There are 3 ways to turn a row about zero (a turn may also mirror it). The second row of each pair is the first, turned, with some noise. The first 30 pairs use one turn. New pairs use 3 turns, one after the other, and a turn may come again.
Known pairs, each followed by its turns in order:
[ 20, -22, -40,  40, -10, -25,  40,  36,  28]
[-16, -42,  21, -19, -30, -22,  51,  40,   8] : J6

[-27, -16,  41, -36,  10,  -8, -18,   1, -31]
[-16,  22,  15, -11, -30,  41,  18,  -7,  44] : J501

[  4,  14, -25,  15,  11,  16,  -8,  -7, -30]
[ -1, -23,  12, -20,  15,   4,  12,  33,   5] : J711

[-24, -36, -34, -40,  41, -41, -39,  38, -14]
[ 34, -64, -20,  60, -13,  32,   8,  -8,  22] : J711

[-28, -34, -10,  -3,  -1,  21,   5,   4,  34]
[ -7,  12,   8,  -4, -39,  33,  -1, -24,  13] : J711

[-25,  22, -35,   1, -42, -35,  20,  -4, -11]
[ 40, -14,  17,  17,  30, -23,   9,  23,  28] : J501

[-16,  29, -17,  -6,  21,   0,  -5,  41,  10]
[-29,  -5,  -4,  38,  -5,   9,  15,  24,  18] : J711

[ 22, -37,   8,  14, -34, -17, -15,  29, -30]
[-50, -25,  13,  16,  23,   5, -24,  -7,  36] : J501

[ 16,  -5,  17,   7,  35,  37,  15,   0, -26]
[ 11, -12,  -1,  30,  -5,   9, -17,  -6, -50] : J6

[ 34,  34,  -7,  30,   2, -40,  32, -42, -26]
[-70,  23,  32,   5, -23,  30,  -8,  33,  -4] : J6

[-25, -20,  35, -38,  34,  42,  24,   7,  19]
[ 30,  17, -14,  36,   6, -40,  20, -39, -37] : J6

[-10, -44, -38,  29, -23,  26, -21,   1,  15]
[ -8, -10,  22,  12,  10,   9, -52,  41, -27] : J501

[-30,  -6,  -4, -13, -13,  21,  41,  11, -20]
[  4,  -6,  -5,  24, -12, -57, -21,   7,  -3] : J6

[ 31,  36,  31,  22, -30,  -7, -31, -20, -36]
[ -2, -11, -20, -30,  47, -29,   6,  13, -54] : J711

[ 25, -16,  -1,  38, -17, -32,  40,  26,   0]
[-28, -32,  -9,  41,  37, -18,  17,   2,  -6] : J501

[ 10, -42, -14, -20,  27, -27,  28, -14,  16]
[-43, -10, -15,  12, -11, -18,  44, -25, -10] : J6

[-16, -43,  45, -45, -17, -17, -11,   6,  45]
[-11,  13,  28,  -7,  27,  81,  24,  -5, -11] : J501

[-18,  41, -34,   8,  -1,  -4, -11,  30,  26]
[ 31,  -2,  36,  -7, -18,   9,   9,  -5,  48] : J6

[ 37, -24,  23,  38, -16, -17,  33, -34, -45]
[-62, -14,  20,   4,   2, -54,  33,   5,   7] : J501

[  4,  -2,  15, -31,  24,  20,  25,  10,  40]
[ 14,  18,  21,  15,  11, -27,  38, -35, -28] : J6

[ 21,  42, -13,  -1, -28,  37, -19,  44,  -2]
[-55, -16, -31, -21,  -6, -25,   7,  32,   8] : J711

[-38,  27,  -6, -19,   2, -15,  35,  30,  34]
[ 54,  -5, -27,  20,  14,  32,  27,   9,  -5] : J501

[  9,  16,  -1, -23, -31,  32,  -5,  11, -26]
[  3, -25,  -7, -40,  -1,  -1, -14,  12,  26] : J501

[ 16,  10,  28,  16, -41, -38,   9, -31,   6]
[ -6, -20,  44, -10,  25, -23,  30, -18,   0] : J501

[-27,  12,  15,  41, -43,  20,  16,  25,  38]
[ 48,  28,   6, -15, -17, -29,  10,  51,  11] : J6

[-41, -30, -45, -32,  31,   2,  22,  13,  29]
[  1, -22, -10,  19, -34, -44,  40, -42,  27] : J6

[ 14, -10, -42,  30,  15, -28, -45,  -6, -15]
[  0, -60,  20,   0,  35,  21,   0,  -2,  -8] : J711

[  1,  36,  39, -40,  -3,  43,  27, -39,  36]
[ -7,  56,  15, -11, -50, -45,  22,   0, -28] : J711

[  4, -20,  -6, -32, -42,   6,  -8,   2,  42]
[-22,  -4,  -8,  -2, -43,  -7, -27, -38, -12] : J711

[-30, -29,   4, -23,   6, -22, -44,  16, -23]
[ 30, -37, -35,  23,  -5,  30,   5,  -7, -10] : J711

New pairs. What belongs after each?
[-41,  36,  45,  21, -18,   9, -31,  32,   7]
[ 10,  39, -16,  -8,  26, -18,  -4,  11,  70] : J501 J6 J501

[42, 32, -6,  5, 24, 13, 17, 24, -9]
[ -3,  13,   3,   6, -50,  22, -21, -18, -26] : J501 J6 J711

[-28,  39, -15, -33,   0,  25, -44,  39,  -7]
[ 72,  25,  23,  -1,   4, -16, -10,  -7, -27] : J6 J711 J711

[  1, -12,  -5,  31, -22,  -4,  12, -13, -31]
[-24,  20,  16,  -9, -17, -22,   2,   5, -16] : J711 J6 J501

[  8,  -1,  18, -43,  22, -11, -44,  36,  11]
[  8, -34, -43,   4, -13, -47, -21,   8,  -5] : J501 J501 J711

[-43, -17, -11, -26,  45,  -8,  10, -18, -32]
[ -2,  55,  21,  31, -10,   9, -16,  39,  29] : J711 J501 J501

[ 25,  32,  24,  28, -18, -41,  25,  45,  35]
[  6,  38,  25,  -3,  47,   4,  12, -23, -65] : J501 J711 J6

[-25,  45,  32,  -5, -22,  35,   3, -28,  37]
[ 33, -12, -11,  49,  45,  30, -17,  19,  13] : J6 J711 J711

[ 20,   8,  34,  22,  14, -34, -22,  14, -37]
[-20,  47,  17,   6, -42,   1,  -7,   0,  28] : J6 J711 J711

[-32,  -9,  37, -32, -19,  22,  -4,  23,  45]
[ 34,  -5,  -9, -29,  60,  23,  21,  15,   2] : J501 J711 J501

[  1, -12,  42,  24,  40, -26, -28,  -1,   7]
[ -3,  17, -22, -39,  12,  29, -24,  39, -17] : J711 J6 J711

[ -7,  12,   3,   7, -14, -37, -42,  34,  -4]
[-11,  13,   8, -34, -19, -10,  49,  14,  20] : J501 J711 J501

[ 35,  15,  -5,  18,   1, -40,   9, -17, -43]
[-41,  -2, -29, -51, -17,  12,  -5, -16,   3] : J6 J501 J711

[ 34, -38,  28, -43, -40, -17,   9, -33,   6]
[-20,  63,   8,  32,  33,  26,  17, -29,  11] : J711 J501 J6

[ 13,  27,   9, -34,   1,  18,   3,  11,   4]
[-20,   2, -10,  27,  -8,  -7,   5, -13, -40] : J711 J501 J501

[  0,  -9, -12, -14, -28, -14, -44,  43,  -7]
[-48,  11, -10,  14, -37, -27, -10,  -3, -30] : J6 J6 J6

[ 44,  -9, -30,  18,  20, -21,  -6,  34,   9]
[ 12, -15, -18,  27,  17, -16,  -2,  11, -59] : J501 J711 J6

[ -6,  -1,   7,  15, -40, -29,  -3, -45,  18]
[  7, -30,  -2,  46, -30,  29, -10,  19,   1] : J501 J6 J6

[ 17,  27,  17, -10, -12, -35, -35,  40,  22]
[ 15, -10,   2, -20,  -7,  -3,  26, -18,  71] : J501 J501 J501

[ 40,  39, -12,  -9, -38,  37,  34, -22,   8]
[-10, -46,  21, -34,  46,  43,  -9,  22,   8] : J711 J711 J711

[ 24, -29,  33,   8,  -7,  40, -34, -42, -22]
[ 15,  18, -60, -42,   2,  15, -14, -33,  -2] : J6 J6 J6

[-22, -18, -10,  -9, -29,  29,  -6,  31,  -8]
[ 18,   2, -16, -31,   8, -25, -18,  -1,  23] : J711 J711 J6

[ 41,  19,  33,  25,  30, -20,  16,  10,   1]
[  4,  19,  34, -23,  39, -16, -28,  31,  -8] : J711 J501 J711

[ 20,  32,   2, -41,  15,  40, -22, -40, -43]
[-53,  17, -35,  -8,  14, -21,  23,  40,  52] : J6 J711 J501

[-34, -17, -37, -44,  -5, -36, -36,  43,  17]
[ 30,  -4, -15,   4,  19, -39,  60,  48,  22] : J6 J6 J501

[  9,  -7,  -7,   7, -28,  -9, -13,  16, -16]
[  7,   8,   4, -31, -13,   9, -12, -27,  14] : J711 J711 J711

[-19,   8,   9,  21,  16,  13, -19, -24, -14]
[ -1,  11, -22,  11,  13, -10,  24, -13, -18] : J501 J501 J6

[-16,  40,  10, -12,   5,  22, -21, -11,  24]
[ -3,   8,  -3,  19,  20, -14,  11, -47,  18] : J501 J501 J6

[ 41, -20, -29,  -6,  16,  18,   6,  21, -45]
[-32, -20,  11, -30,  37, -28,  33, -19,  -9] : J501 J501 J711

[ 22, -36, -33, -41,  32, -27,  24,   1,  -8]
[-45, -21,  27, -52, -15,  24,   1,  19, -19] : J501 J501 J6

[ 37,  -5,  -9,   5, -34,  15,  33,  12, -42]
[ 27,  31,  51,   4, -21, -13,  24, -26,   4] : J711 J6 J711

[-20,   6, -44,  37,   2, -33, -39, -25, -12]
[-10,   8,  47,  -2, -47, -42, -18,  -3,  31] : J711 J711 J711

[ 33, -21,  21, -29,  20,  15, -35, -40,  12]
[-29,  -8, -23,  40,  -2, -34, -45,   9, -17] : J6 J501 J711

